The rows of a group lie close to one hidden flat surface of 7 dimensions, which may be shifted away from zero. Surfaces can cross.
In the rows, zero is written as 128.
Known rows, each followed by its group:
[106 144 123 120 127 149 115 128 115 138 111 107  97 122 124 150 141]
Z_651
[132 166 137 126 110 143 138 136 207 136 160 120 131 145 150  93 129]
Z_420
[122 141 118 127 115 127 139 119 109 135  95 119 114 126 133 146 130]
Z_324
[136 132 113  97 183 124  55 136  95 106 164 135 122  91 119 176 128]
Z_447
[143  67 129 134 124 123 152 110  82 134  94 117 129 131  90 148 132]
Z_447
[104 106 131 184 149 149 113 186 179 108  53 131  58 127 161  95  92]
Z_420
[130 145 113  99 129  77 136  89 103 142  99 139 155  78 142 128 104]
Z_381
[ 50 136 144 151 119 130 131 118 103 151  76 132  92  85 131  69 123]
Z_27
[ 85 205 114 128  84 152 170 122 156 156 141 105 108 158 143  96 168]
Z_651
[163 146 156  54 145 120 100  39 141 141 207  83 154  62  66 149 173]
Z_381
[145 157 124 120 143 143 112 112 157 110 128  91  88 111 115 148 156]
Z_324
[152 142 148 137 136 151 102 127 121  92 175 127 127 144 102 139 169]
Z_324
[122 171 120 176 116 108 142 147 142  97  53 154  97 131 181  93 104]
Z_420
[101  59 104 118 138 141 120 184  58 155 137 151 152 166 132 174 101]
Z_381
[ 73 118 152  96  97 140 124 113  91 191 145 132 168 115 126 132 107]
Z_27
[ 78 114 135 146 120 145 140 115  75 144 132 123 110 129  93  98 166]
Z_420
[115 143 125 138 115 139 157 129 149 135 169 130 134 153 119  85 160]
Z_381
[161  83 151 148 172 156  69 146 134  78 133 113  88 121  91 162 140]
Z_447
[171 115  95 115 150  98 138 122 116 111 113 122 131 130 123 166 131]
Z_324
[ 93 126 151 105 135 122  94 128 136 157 164 148 157  92 140 100  95]
Z_27
[ 99  79 141 123 148 156 113 156 184 154 164 113 115 123 116  90 118]
Z_27
[110 118 143 137 131 154 114 129 132 130 113 109  92 120 113 129 137]
Z_324
[113  89 151 118 154 132  97 147 181 142 152 134 137  96 136  96  84]
Z_27
[142 126 149 160 120 147 123 148 106  93 185 155 147 181 111 118 162]
Z_324
[185  42 131 128 176 102 107 169 143  96 228 182 205 161 117 113  99]
Z_324
[ 68  85 163 113 103 158 139 123 153 194 144 107 132 113 108  86 117]
Z_651
[142 116 118  97 147  95 113  83  92 132  75 112 127  63 117 169 109]
Z_27
[142 122 179 183  57 142 195 108 167 131 100 123 134 167 117  71 137]
Z_447
[172  49 127 134 151 156  98 196 141 109 176 145 157 191 126 185  99]
Z_651
[145 142 124 129 110 121 133 123  96 119 145 146 158 151 131 148 136]
Z_324
[116  38  99 174 151 155 155 163 107 119  59  96  49 158  89 134 152]
Z_324
[152 182 174 189  86 117 143  88 117  81  50 140 102 117 135 102 138]
Z_447
[ 84  89 153 179 103 149 151 139 103 142  67 136 100 141 121  92 120]
Z_651
[123  98 138 153 166 140 105 140 137 102 125 121  87 112 104 101 142]
Z_381
[140 185 126 138  79  84 177 119 183 145  64 154 159 123 204  89  64]
Z_651
[ 88 140  92 160 180 134 132 133 135 100 123 104  41 110  98  61 196]
Z_27
[112 120 126 163 124 138 135 149 101 115 111 141 110 154 128 117 140]
Z_651
[136 138 132 129 140 107 130  99 133 118 127 128 125  97 118 102 140]
Z_381
[ 75 109 107 160 107 129 163 163  78 150  85 155 121 161 151 104 115]
Z_381
[ 84 135 123 112 140 129 115 129 133 154 142 127 120 102 134 100 123]
Z_447
[139 155 195 162  86 148 117 115 173 114 104 133 125 126 141 106 108]
Z_420
[128 182 141 143  94 111 145 134 146 122 146 169 170 150 169  91 110]
Z_420
[139 144 126 153  96 127 155 153 166 131  91 137 130 159 170 121  97]
Z_651
[179 120  98 108 188 128  89 166 177  88 193 126 127 143 130 156 132]
Z_447
[ 97 113 138 153 168 108  96 136 117 113  97 154 104  76 137  76 105]
Z_651
[114 102 130 113 102 133 162 107  68 159 179 128 170 157  86 127 166]
Z_381
[148 111 119 107 141 109 126 109 118 133 116 119 137 106 113 152 121]
Z_447
[103  97 151  97 142 118  92 106 105 157 104 125 133  63 121 142  90]
Z_27
[140 106 141 165  98 119 175 108 111 119  77 127 123 140 115 106 136]
Z_447
[127 189 168 177  80 147 165 129 211 115 133 133 118 161 154  50 143]
Z_420
[138 138  86 117 150 131 128 165 179 126 143 117 112 146 153 140 120]
Z_420
[145  99 117 118 149 118 135 123 182 134  91  97 101  97 125 125 110]
Z_27
[ 97 117 182 120 116 197 119 107 208 164 150  58  76 104  86  98 161]
Z_420
[148 153 110  97 135  88 133 105 130 134 138 137 162 104 145 132 115]
Z_381

New rows, each followed by its group:
[ 88 154 115 111  88 115 173 110 114 175 135 129 151 132 140 102 133]
Z_381
[140 134 148  96 159  65  70  84 128 125  57 148 146   7 162 135  45]
Z_27
[166 142  85 117 136  98 148 109 104 109  88 114 116 125 131 173 137]
Z_324
[148 128 151 123 121 125 116  98 106 120 117 123 137 109 113 149 129]
Z_447
[151  98 121 108 147 103 126 111 104 123 158 140 165 118 109 137 131]
Z_381
[ 51  94  80  91 168  83 140  97 121 192  10  87  68  13 134  99  86]
Z_447
[182 189 143 157 173  77  98  61 140  39  84 127  81  43 114  91 163]
Z_381
[145 133  33  97 170  73 166 155 136 129 158 148 155 146 161 122 126]
Z_447
[135 151 163 146 126  94 100 103  87  96 128 176 162 100 139 106 113]
Z_324
[110  99 137 131 114 136 147 137 146 154 115 124 129 133 131 110 108]
Z_27
[ 93 120 114 146 160 132 126 125 109 115 118 120  80 110 104  89 163]
Z_27
[ 96  99 182 140 106 173 119 107 114 147 151 109 116 127  79 106 158]
Z_420
[119 156 183 152  79 125 127 103  98 125 123 162 163 127 137  99 118]
Z_420
[134 133 119 142 172  93 108 120 129  93 102 143 104  83 132  97 122]
Z_27
[101  80 114 127 134 111 137 142  88 151 105 146 144 124 132 126 100]
Z_381
[115 162 104 154 127 155 162 173 244 129 155 113  88 171 156  62 141]
Z_420
[ 69 108 143 125 144 114  88 146 114 153  78 152 122  70 162 109  62]
Z_420
[126  82 153 121 143 176  92 139 155 135 127  85  86 119  93 161 133]
Z_420
[133 145  98 123 155 103 130 108  98 111 121 122 111 108 113 128 159]
Z_27
[152 143 105 101 158  95 120 108 122 113 140 130 137 102 124 141 134]
Z_27
[169 133 134 134 149 123 105 126 155  94 122 124 115 116 125 144 127]
Z_447
[114   9  91 118 167 142 160 163 150 168 144  96 113 144  88 116 126]
Z_447
[132 180 173 113  96 141 119 111 230 149 144 116 140 106 158  95  98]
Z_420
[108  65 117 102 157 100 114 110 107 163  38 111 107  51 126 150  74]
Z_324
[144 127 112 106 147 109 123 118 125 125 150 125 140 116 121 137 133]
Z_27
[178 251 113 108 141  92 106  84 145  77 142 130 133  97 153 146 156]
Z_381
[ 69 194 105  75 157 129  94 113 102 150 238 129 146 100 119  99 182]
Z_27
[108  51 129 167 187 164  92 179  77  88 220 156 117 173  67  93 186]
Z_27
[100 121 128 115 123 107 142  99 100 153 107 126 135  96 120 110 123]
Z_381
[172 199  93 124 114 127 134 164 194 108 120 126 125 173 192 171 103]
Z_651
[108 163 125 133 106 118 144 120 124 140 105 134 129 122 148 112 126]
Z_651
[135 136 135 128 126  82 120 106  95 115  83 162 152  90 149 123  93]
Z_27
[124 108 169 140 115 146 101 136 123 127 131 144 144 130 130 136 104]
Z_420
[104 132 126 174 102 127 165 157  74 116 171 185 165 196 133  73 154]
Z_420
[104  73 197 110 131 157  57 122 124 153 113 122 131  72 115 158  76]
Z_420
[104 101 164 182 114 177 138 118 112 116  90  94  59 140  76 105 183]
Z_420
[152 102 126  99 213 102  58 124 157  95 151 128 119  53 115 127 106]
Z_27
[142 114 131  95 103 165 132 150 174 167 167 101 152 164 134 177 109]
Z_651
[150 100 102 138 146 112 145 112  80 104  94 119 107 130  97 149 156]
Z_27
[140 154 108 147 119 150 149 132 121 106 117 106  89 165 115 148 177]
Z_324
[ 78  45 122 130 118 112 172 137  95 185 106 144 153 130 125  88  95]
Z_381
[118 114 206 155 101 127  79 126 104 122  80 172 155  94 158 132  55]
Z_420
[124 186  93  82  91  99 163 117 110 168 159 145 193 148 165 146 115]
Z_381
[ 67 147 140 122  68 144 152 137 122 190 111 134 151 143 161 118  94]
Z_324
[146 149 124 131 126 120 139 106  98 106 161 135 146 143 106 126 168]
Z_381
[140 114 123 147 133 114 128 107  38  99  76 136 115 123 103 164 147]
Z_324
[138  42 137 100 176 158  92 166 193 144 209 105 135 131  97 128 118]
Z_27
[139  87 126 154 137 127 128 127  39  98  98 136 113 143  92 166 154]
Z_324
[159  36 150 176 114 129 172 104 104 115  27 101  90 129  75 132 134]
Z_447
[110 125 153 143 126 145 117 126 128 124 130 128 114 119 119 106 135]
Z_447
[126 108 129 168 177 128 102 188 152  82 226 185 144 162 131  50 142]
Z_27
[153  74 134  67 168  85  95  77  98 143 131 118 163  48  95 160 104]
Z_381
[148  99 134 129 140  74 160  76 130 122 123 139 155  86 103  67 129]
Z_381
[ 97  95 115 153 134 165 147 185 158 135 190 134 121 190 122  78 151]
Z_420
[ 98 120 132 121 167 121  95 125 128 126 132 128 105  79 120  95 128]
Z_27
[136 171  87 123 153 102 143 115 128 106 140 126 118 120 127 108 162]
Z_27
[ 66  74 169  83 158 145  62 116 119 179 135 112 124  47 106 128  89]
Z_27
[126 106 137 164 137 103 121 137  31  89 142 192 165 147 120 115 137]
Z_27
[ 84 121 126  31 124 128  97  96 112 218 133  90 158  60 127 185  88]
Z_381
[ 86  90 147 132 157 175  76 131  86 128 112  99  69  99  82 154 151]
Z_381
[142  76 110 125 150 104 128 146  91 124 136 157 161 137 127 139 106]
Z_381
[130 118 114  87 121 134 143 119 124 162 162 107 155 141 113 155 137]
Z_27
[172 116 112 135 148 132 131 150 154  97 184 133 140 168 119 132 152]
Z_324
[123  92 124 121 165 129 101 146 143 127 131 129 118 110 123 126 108]
Z_381
[ 98  93 208 163 102 189 113 104 128 134 117  96  91 119  70 103 159]
Z_420
[107  78 118 135 160 132  92 164  84 121  96 139 108 120 128 156 107]
Z_381
[167 130 140 112 137 120  99 106  98 101 140 129 147 117 114 176 134]
Z_447
[ 80 107 153 142 123 150 119 164 142 149 193 164 157 152 136  64 117]
Z_27
[201  40 120 151 128 112 196 107 202 123  30  76  92 126  98 128 110]
Z_447
[ 96 169 163 116  87 187 113 135 151 156 189 115 136 156 126 133 150]
Z_324
[148 131 174 159 102 134 113 121 101  99 101 149 138 140 130 150 115]
Z_420
[114 106  95  99 111 114 147 153  76 170 155 155 188 164 148 159 104]
Z_381
[ 84  91 161 198 166 126  86 173 112  81 138 195 114 117 132  30 117]
Z_27
[201 126 198 161  81 130 144  70 144  94  68 111 125 122 103 148 129]
Z_447
[125  96 122 132 128 141 152 138 147 143 133 114 120 145 115 116 136]
Z_27
[136 106 241 169  86 156  73 140 178 117 102 162 155 114 158 113  48]
Z_420
[130 124 127 156 126 141 131 142 124 109 101 127  99 144 126 130 137]
Z_420
[141 117 136 132  86 139 153 143 146 154 108 126 149 164 149 155  95]
Z_651
[182 153 178 113  95 154 120  72 126 113 136  92 134 129  88 188 161]
Z_420
[130 216 131 149 113 109 124 121 122  91 143 167 142 135 166  98 141]
Z_447
[153 156  97  52 132 111 132 107 153 162 201 110 179 123 133 164 132]
Z_27
